Every row belongs to one group in each of 4 separate groupings. Each group adds its own fixed numbers to the row, and there is some noise. The rows also spread widely along 12 directions, which tell nothing about the answers.
Known rows, each followed by its group in each grouping:
[ -5 -24   3  14  16  -2   6  19  13 -28   4  13  -4 -34  -3  -2   7 -10
  -9 -31   8  13   5  -5 -12 -29  13  11  12 -18 -10  20  -7   0  16]	(4) (1) Z871 (1)
[  3   8  11  40  18 -10  30   8 -34  31  27  13  51  37   3 -21 -24   4
  14 -61  26  10 -39 -10  46 -19  30   6  11 -21  10 -31  22  11  13]	(2) (5) Z524 (2)
[ -3  33  -8 -18 -25 -51  -4   2 -11  14   2 -18  16  13  -2 -30 -41  28
 -15  -6  -2  22 -37  16   0   1  23  -2 -34 -22 -29  14  25  19  20]	(0) (0) Z616 (0)
[ 15 -17   7 -13 -26  -5  16  -3  39  22  17 -35 -21  -3  29 -18  21 -16
 -27  12   6  -1  13  21  13   0   2 -16  -1 -20  -7  37   4  15   2]	(3) (5) Z153 (2)
[-36  22   9  49  18 -33  10  21  41  -7  24  -1   5 -12  -8 -16 -12  -6
 -13 -23  15  24 -23  -5 -11 -34  -1 -28  52 -33  25  43  25  19  42]	(5) (3) Z153 (0)
[-14  31  -7  25   1  14  12 -15 -26  -2  -1 -45 -11  -1  -1  43  -9  18
 -20 -14 -30  45  -4  16  23  54   0 -29 -38  31 -36  -7  11  28  36]	(2) (0) Z871 (1)
[ 38 -21 -20 -39 -15 -13 -16 -31   4  -3 -16  -7 -14 -31   1  -2   6  21
 -24 -27 -10  16  18 -14 -17  -9  35  40 -34 -12 -52 -15   1   1 -32]	(5) (2) Z729 (2)
[ 11 -43  -4 -69 -38 -19  16  10  58  14  31  -8  -7 -41  34 -63  32 -19
  15  28   2  13  69  43 -22  42  -1  -3  29  -8  71  23  -6  -1 -29]	(1) (1) Z985 (0)
[ -7  29  16  19   8  -2   6  -1  53  17  25 -23 -23 -12  22  -2  21 -20
 -30 -25  22  14  14   1   3  -8  -6 -21  27 -31   5  40  -7  21   8]	(1) (3) Z985 (1)
[  7 -29  -8 -44 -21   0   2  28 -16  10 -29  41   8 -26  19 -21  28 -26
 -10 -15  -9  10  27  21  -2 -10  26  19 -14 -11   5   5 -42  19 -22]	(4) (4) Z729 (2)
[-33  17 -29  32 -10  -7  16  10 -31   8 -15 -32  -4 -13   3  25 -22  -5
 -28 -24  -7  34 -23  11   4  26  31 -10  19  31  -8  15  39  13  24]	(3) (4) Z616 (1)
[-16 -39   4  46   1  -1   6  -8  -4   3  16  11  15  -8 -16  -5  31 -14
 -13 -39 -10  26  30   2  49 -21   3 -28  -5 -21  -1  21 -42  37  27]	(0) (2) Z524 (0)
[ 21  13  31 -17  18  18  20  34  46 -27  36  -8  -4 -31  18   4  -2   2
   0 -20  28   4   3  12 -43   6   0  37  37 -19  19   6  26 -24   3]	(4) (0) Z153 (1)
[-33  -5   5  61  42 -17  18  28  30 -18  21 -11   3 -18 -22  -2 -14  -6
  -3 -43  24  16 -15 -14 -21 -46   6  -5  48 -11   7  30  29  -9  45]	(3) (0) Z729 (1)
[ 13  13  14 -18  -5  70   1  38  18 -18   6  45 -26   0 -23  32  -5  16
  -1   5 -28 -13  14   9  29 -11 -27 -13  -9   6  10  -9  10  43  21]	(2) (4) Z153 (2)
[ -1  -7   1 -16   3   0  19   7  -3   5   6 -19   4  -9  10  -3   4   4
   4   1  -5  15   4  27  -3  26  10   8  -7   8   0  -4   7  11   7]	(2) (4) Z153 (2)
[  8 -29  -3   6  -9  13   7  18  -3 -23  11   6 -10 -15 -23   8 -13  20
 -14 -11 -18   8 -11  -6   7 -14   9   6   5   6  -5   9  34  11  21]	(3) (3) Z153 (2)
[ 12 -22  31  34   2  11  32   6 -24 -14  18   3  23 -21  25  15  39 -24
 -27 -47  -3  33   9  17  32  21   9  11  -8 -38 -16  22 -47  14  14]	(4) (2) Z153 (2)
[ 10  19  17   8   0  14  -3 -10  40  -1  23 -25 -22 -11  -1  20  12   3
 -17   3 -12   8  10   6  11   0 -16 -24 -21 -20 -39  16  -7  20  20]	(4) (1) Z153 (0)
[ 16  11  -6  -2 -11  27  10 -20  24  31  21 -38 -17   4   9   4   3  -1
 -17  -1  -8   5  21   7  22  13   2 -24  -4  18   8 -12  15  15   4]	(5) (0) Z871 (1)
[ -5 -17 -56 -14 -33 -32  -8 -50  22  62 -30 -45 -15 -14  26 -22  16 -38
 -43 -14  -2  21  26   2  23   3  62 -18  -1   7  -9   1  -3  23 -32]	(0) (1) Z153 (2)
[ 18 -18  -9  -3 -17 -19   8 -10   7  11   9 -47 -13  -7  25 -15  -7  -3
 -36 -15  17   7  -7   2   5  -1  28  11   9  -5 -19  22  33  -7 -12]	(1) (5) Z153 (1)
[ 12  31  39  -8  21  18  13  49 -16 -34  15  25  18   1 -15   8 -24  31
  19  -5 -15   7 -38  27 -15  -1 -30  16 -32 -19 -13   5  11   9  44]	(5) (0) Z871 (2)
[ 27   1  23  -9  19  16  20  -5  22  44  33  -7  25  23  20 -19   3 -11
  12 -18  22 -15  -1  14  15 -18  10  15   1 -21  16 -20  -2   5  -8]	(2) (2) Z153 (2)
[ 15 -61 -12  -4   1   6  10 -11 -43  31   9  -6  29  26 -14 -28   6   6
  24  -8 -18   0  13  10  28 -13  21   7 -50  26 -21 -35 -15  12   0]	(3) (4) Z729 (1)
[ 42  33   8 -37   2  75   8  27  10  11   8   1 -18   9   3  41 -29  24
   3  -6  -7 -21 -11   4  -5   7  -3  21  10  28  15 -36  55   3 -11]	(2) (3) Z729 (2)
[ 23 -19 -28  -6 -12  34  -5 -13  -1  24  -5  -9 -19 -14  -9   9   4  -8
 -34 -31 -14   3  29 -15  33  -8  26  -5  11  23   6 -16  14  15 -15]	(1) (0) Z985 (2)
[ 23  -4  -1 -36   5  32 -20   7  61  25   9  22 -16  -8 -10 -12   3  -4
   5 -14  13 -26  23 -17 -14 -55   5  15  17 -12  14  -7  14   5 -21]	(3) (2) Z985 (0)
[ 10  -6  -5 -28 -29 -22  -1  -5  -9  11   6  -8   9   5   5 -28  -7  14
 -10  -2 -15  23   0  15  13  10  15  -3 -52  -7 -26   1  -6  23   4]	(3) (0) Z153 (1)
[-39 -31 -27   2  43 -11   0   6 -16 -18 -15  16  21 -45 -35   6   1   2
  30 -36 -15  40  16   3 -34   7  20  21  18  39  28 -28   7   0  12]	(1) (2) Z871 (2)
[ -5  -6 -16   5  13   9  -8   7  28 -12 -10  12 -21 -39 -13  15   4 -10
 -23 -32  -5  11  14 -14   2 -27  17   1  18  -9  -2  14   6  15   1]	(1) (1) Z153 (2)
[ 16  -9  17 -15   4  -9  12  20  35   6  32  -4  -1  -2   9 -40  -7   0
  -6 -11  23  -5   1  11  -9 -28   0   7  16 -28  23  25  13  -4  10]	(1) (0) Z871 (1)
[ 31 -13 -12 -29 -11 -19  -3 -14  39  20   0 -54 -23 -23  30 -18  -8  -7
 -38  -6  30 -10  -9  -1 -38 -29  36  36  31 -15 -13  26  40 -31 -24]	(5) (2) Z871 (0)
[-10  -9 -13  64  11   7  23  20   5 -43  20 -22 -22 -34 -24  30 -45  17
 -39 -43   7  12 -36 -24   4 -14  20   3  79   1   9  28  87 -16  40]	(1) (1) Z153 (2)
[  2 -10   2   5 -14 -54  12   0  22  -6  24 -27   1  -4  11 -42 -25  15
 -22 -13  16  21 -16   5  -4 -13  25  -1   0 -31 -15  29  24   3  18]	(2) (0) Z153 (1)
[-21  46 -14   3  27   1  -3   4   9 -14   2 -35  -6 -29 -17  40 -33  23
  -3 -24  -5  38 -21   0 -38  35  12  10  21  27  -3 -12  56  -7  16]	(1) (0) Z153 (0)

New rows, each followed by its group in each grouping:
[  1   6  -3  11   3   9   8   9  21  35   8  -9  -3  -1  17  -7   1 -30
 -27 -30  23  -7   3   5  12 -32  15  -2  33  -9  22  24   4  12  -2]	(1) (2) Z616 (1)
[ 34  44  53 -17   6  32  13  15  20  50  15   3  16  28  48 -11  26 -32
 -15 -21  27 -25 -12  32  19 -18 -16  11 -29 -67 -12  28 -53  23  -9]	(0) (2) Z985 (2)
[  0  -7  -4  13  25  22   9  12   3   6   6 -12  -1  -5  -6  10 -15  -6
  -5 -25  13  -5  -9   0  -7 -27   9  13  29  14  14   3  27  -6  12]	(1) (2) Z871 (1)
[ 27 -11  15 -35  41  12 -15   5  58  18  11  -9 -15  -4   3 -17  17  -5
  14 -15  30 -32  16  -7 -34 -62  -7  30 -11 -16 -22  -2  -7 -12 -23]	(1) (5) Z729 (1)
[ -8  -1   7 -18  12   8  -9   3   0  -6  -7  31  11 -15 -18   9  19   9
  15 -11 -27  23  14  12   0  -1  -9   2 -55  -8 -25 -10 -35  36  15]	(3) (2) Z153 (2)
[ 13 -79 -23  14 -27   7   7 -34   2  29   5 -30  -7  -5   2 -25  36 -28
 -22 -11 -19   3  46   6  53 -11  27 -25 -13   7  -1  11 -24  19  -4]	(0) (1) Z871 (0)
[ 13 -12  -9 -29  12  28 -10  26  17 -10 -25  33  -8 -32  -8   8   6 -12
 -14 -35  -1   0  14  -4 -11 -36  23  33   3  -7   3  -3  -5   8 -17]	(0) (0) Z153 (2)
[-33  11  -6  30  48   4  -3   2  -6 -21  -5 -13   3 -21 -32  31  -8   8
  15 -21 -18  31  -8   4 -11   3  -8  -6 -22  22 -32  -5   2  15  32]	(1) (1) Z153 (1)
[  3 -68 -19  12   9 -14  18  -8  10  31   6 -57   4 -14  14 -23  11 -32
 -10  -7  17  -5   8  11 -19 -26  33  16  38  17  13  24  22 -32   0]	(3) (2) Z871 (0)
[-16  -8 -27 -19 -44 -33   7 -39 -35  19  15   7  25   0  -5 -29   2  23
  14  -7 -44  67  30  16  40  74  26 -35 -59  19   0 -51 -16  47   7]	(4) (1) Z871 (1)
[ 28 -60  14 -25 -39  28  32  29   0  -4  30  16   3 -13  21 -32  26  -9
  -3   1 -12   7  44  33  27  18  -3  -5  -2  -2  48  19 -14  12   5]	(3) (0) Z871 (1)
[ 20 -20   8   8   3  -8  28 -20  21  29  43 -33   5   1  18 -22  14   4
  -2 -30  23   7  10  -1   5   6  27  15  18 -19   1 -10  18 -12  -4]	(3) (4) Z729 (2)
[ 11 -38 -17  23  12 -31  10 -15  -4  23  14 -44   8  -1  -1 -29  -9  -3
 -18 -37  15   9  -1 -11   7 -28  37  10  13   0 -12   6  19 -15   0]	(1) (0) Z729 (1)
[-13   9  14  41  34  63  20  56  19   6   6  46   7   2 -22  24   0 -29
   2 -42   1 -13   3  -4  26 -50 -15 -23  43   2  46   9   4  23  34]	(3) (0) Z729 (2)
[-11  11 -25  -2  47  50 -14 -28  36  37 -13 -10 -19 -14 -21  36  28 -17
   8 -37  -1   1  33 -16   3 -15  21   2   5  32  -1 -52  -4  19 -12]	(0) (4) Z871 (2)
[ 16  33  14  18  -3   8  10  -8   9  31  18 -29  -4  27  16   3  -8   4
 -20 -17   8  -1 -15   3  25  -5  -5 -19 -18 -14 -27   2  11  17   7]	(5) (5) Z729 (1)
[ 16   0   5 -39  11   8  -4  41  68   4  12  31 -11 -27   9 -31  -9 -12
   8 -20  34 -23  11  -2 -41 -50   9  32  56 -32  46  19  28 -17 -25]	(1) (1) Z729 (0)
[  8  18 -12  -9  22  54  -7  20  19  32 -19  -3 -10  -3  -1  25  -5 -27
   4  -6  -3 -27  -2   6  -8 -34   1   3  12  28  14 -11  18   3  -8]	(5) (1) Z871 (0)
[-16  -2 -14  -7  -6 -17   8  -6  -8 -11  -1 -13  -6 -35   1   6  11   7
 -18 -19 -14  44  12  13  -3  42  20   2  -1   3  -6   5   2  18   7]	(1) (4) Z153 (2)
[ 11 -32 -37 -19 -18   7 -14  -2 -14   4 -25   6 -12 -28 -12   5  -6  -2
 -19 -29 -21  11  23 -12  11 -12  35  11   0  19  -7  -6  12   7 -23]	(1) (1) Z729 (0)
[-14   9   8  -6  27 -23   7  14  -8   0  17  18  38   4 -10 -28 -17  12
  37 -17   1  19 -17  16 -12  -1  -1  11 -28 -12  -1 -13  -3  12  14]	(1) (1) Z153 (1)
[ 39 -12   0 -16 -49  19   8 -14  61  44  21 -63 -47  -3  41 -11  15 -31
 -55  33   3 -26  21  19  23  -8   4 -30  17 -11  -3  46  15   6 -10]	(4) (1) Z153 (0)
[  7 -19   4 -16   6  -8  21  30   7  -1  17  -6   0 -12   9 -28 -10  -1
  -4 -10  18  -6 -13  16 -21 -13  12  25  37 -11  27  21  32 -14  10]	(1) (4) Z871 (2)
[-18  38  -9 -19  -5  23  -8  17  -8   5 -14  27  -1 -15  -2  27   2  -3
  -2 -23 -17  33   7   6   8  27   6 -13  -5  17   9 -24   5  32   0]	(4) (5) Z871 (0)
[ 45 -61  12 -30 -44  14  14  29  10 -29  13  14 -11 -27  17 -31  15  -1
 -30   0 -12  -1  34  18  14 -14   2  17 -10 -24   8  34 -13   8  -5]	(5) (0) Z153 (1)
[-15 -12 -34  -2 -12 -19   2  -5 -12 -19 -16  10   3 -39  -9   1 -14  12
 -16 -39 -14  42   0  -7  -1  20  47  15   7   3   0 -12  25  11  -3]	(0) (1) Z153 (2)
[  3  76  13 -27  24  28 -14  29  31 -21  -4  42  -2 -20 -10  29 -25  20
   3 -38   3  22 -12 -10 -28  -6  -5  24  -8 -17  -4 -24  17  18   1]	(5) (0) Z153 (1)
[-14 -40  19  38  16  14  34  20 -11  -9  25   3  15  -4  -5  -1  23 -11
   9  -5 -18  14  17  29  35   6 -16 -25  -3  -2  13  17 -25  29  41]	(2) (4) Z153 (2)
[  0 -31 -25   6 -28   6  10 -12  20  26  25   3 -15   5  -7 -25  -4   1
 -16 -23   3   9  23 -16  34 -14  33 -19  28  11  31 -15  30  21   3]	(3) (4) Z871 (1)
[ 36  14 -11 -42 -26   9 -25 -34  65  42  10   4 -29  -9   8 -15  10   3
 -22 -18  12  -6  35 -24  10 -37  21   3   0 -25  -4 -16   3  20 -36]	(5) (2) Z524 (0)
[ -5 -51 -31  36 -39 -41  20 -22   7 -18  23 -18  -5 -43   2 -22  -3   5
 -39 -36  -8  47  21 -17  25  21  48  -9  46 -15  14  19  36   5   5]	(5) (1) Z153 (0)
[  4 -35 -19  20   2  -3   5 -28  32  13   8 -31 -21 -34  -2   3  30 -19
 -26 -19  -4  13  35 -10  13 -16  26 -11  12   1 -23  10  -5   7   5]	(4) (1) Z616 (2)
[  4   4   7 -22 -17   6   2  15  31  25   5   1 -11   1  15 -18  15 -11
 -12  -2   6  -3  15  20   5 -10   1  -7   2 -22  10  23 -14  21  -5]	(0) (4) Z729 (0)
[ 12  10   5 -12 -34  56  30  22   5  27   0 -22 -11 -10  47  24  19 -43
 -26  13  -9   0  24  44  28  48  -5 -26  15  23  36  16  -4  20  -7]	(4) (1) Z153 (1)
[ 31 -67  -7 -16 -39   4  16  11  14 -35  20  -8 -17 -34   3 -21  -5  14
 -19  11 -17   6  27  11   2   4   8  11   5  -2   7  22  24  -3  -1]	(5) (1) Z153 (1)
[ 28 -27  -8 -53  -9  12   2  -2 -10   6  -2  20  15 -28  11  -8  14   3
   2 -28  -8  18  27   9  -4  23  29  43 -13   0  17 -29 -10   3 -37]	(1) (2) Z153 (2)
[ 10   3  10   2  -3  11  12   7  46  -1  17 -32 -27 -32  19   8  21 -18
 -34 -13  11   8  25   9  -7  -5   2  -5  21 -11  -9  32  -1   1  10]	(4) (0) Z616 (1)
[ -2   4  -9   1  30  -3   4  -1  11  22  14   3  18  -2 -19 -10 -13   5
  22 -29   6   2  -6  -4  -2 -20  17  12   4   1   4 -25  19   4   4]	(1) (1) Z616 (2)
[  9 -31 -11 -15 -11  30   6   1  18  22   6   2  -2  -2   0  -4   2 -13
  -2  -6  -4  -7  23   7  10 -14  11   2   5  19  20  -8   8  11  -8]	(3) (2) Z153 (1)
[ -3 -55  -8  31  25   2   7   2  42  12  25 -29 -14   0 -18 -19   1 -15
  -2  -1  16 -22  12  -5   3 -61  10  -9  44   9  11  18  27  -5  19]	(2) (4) Z153 (0)
[ 14 -30  -4 -51 -30  25  13  52  -6  23   4  23   9  13   6 -45 -19 -11
  12  27 -14 -22  14  43  11 -11 -11 -12   3  28  67  10  14  16   5]	(1) (0) Z871 (1)
[ -5   9   1  -8  -9 -15   2   0  27 -12  13 -13 -21 -29  15  -3   7   4
 -31 -22  11  27   8   4  -6  12  14   4  13 -24  -8  27   8  14   3]	(1) (4) Z153 (1)
[ -5 -36  -8  -1  -6 -29   7  13  20 -14  14 -26  -5  -8 -12 -29 -26  14
   5  23  -5  -2 -16  16 -21 -23   0  -1  -9   3 -15  28  34  -4  29]	(3) (1) Z153 (1)
[  3 -50  -6  15  16   6  10   5 -15  10  15   4  24   8 -20 -20  -9  -6
   7 -19  -1  -3   5   1  20 -34  10   5   3  14  15  -9   3   6  10]	(1) (2) Z153 (1)
[-31  31 -15  44  15  15  16   6 -13  -3   7 -10   8 -13 -13  35 -25   8
   4 -41  -3  38 -16  -6  10  24  15 -13  20  27   7 -19  42  12  30]	(3) (1) Z524 (1)
[ 15 -19 -12 -27  16  19 -11  11   8  21 -43 -11 -12 -26  16  17  20 -33
 -21 -16   7 -16   5   8 -29 -45  19  35 -15   2 -36  23 -19  -8 -21]	(3) (2) Z729 (2)
[-18  -4   0  23 -16  -6  33  28  32   0  19 -15  -8 -12  25 -16 -10 -25
 -18   2   9  15   5  27  12  11   2 -35  47  -6  48  45  23  17  23]	(2) (1) Z153 (1)
[ -3 -14  18 -21  -9 -29   5  24  14 -17  18   1   8  -9  -5 -41  -1  15
   7   7 -10  17   1  31 -12  -6 -11  -3 -30 -30  -3  34 -11  15  32]	(0) (0) Z871 (0)
[ 17   4   7  17   1  -3   7 -23  39   4  31 -21  -9 -14  12   1  13   4
 -26 -44  18  24  10 -23  11   1  23   8  24 -31  -9  -2  21   1 -11]	(5) (5) Z153 (0)
[  2  54  10 -12 -10  32  -5   2  58  -2  26  18 -24 -15  -5  26 -10  21
  -4 -19  -5  20   8 -13   7  17  -4 -13   6 -22   7 -10  28  27   6]	(3) (1) Z153 (0)
[ 14  12  10 -33  17  14  -5   8  16   3  11  -4   0   0  -5  -5  -5  19
  18 -11   8  -2  -7   8 -24  -7   6  30 -14  -9 -12 -19  13  -2  -2]	(0) (4) Z871 (0)
[ 35   6 -23 -70 -42 -24   0 -13 -31  45  -4 -15  27  22  17 -38 -35  30
   7  17 -17   9 -25  22  -5  25  36  22 -43  16  -1 -44  37  10 -27]	(5) (3) Z153 (2)
[-24 -66  -7  32  17 -53  18  -8 -37 -14  18 -45  24 -20 -16 -28   8   9
   9 -13 -13  41  -6  19 -12  12  17   2  -4  15 -12  22   2  -8  36]	(1) (3) Z871 (0)
[ 10 -25  28 -11 -12 -20  19  29  -7 -31  25  58  30 -10   2 -41   6  15
   6 -31  -9  34  11  12  23  -3   4  10 -26 -53  10   9 -29  28  17]	(2) (0) Z153 (2)
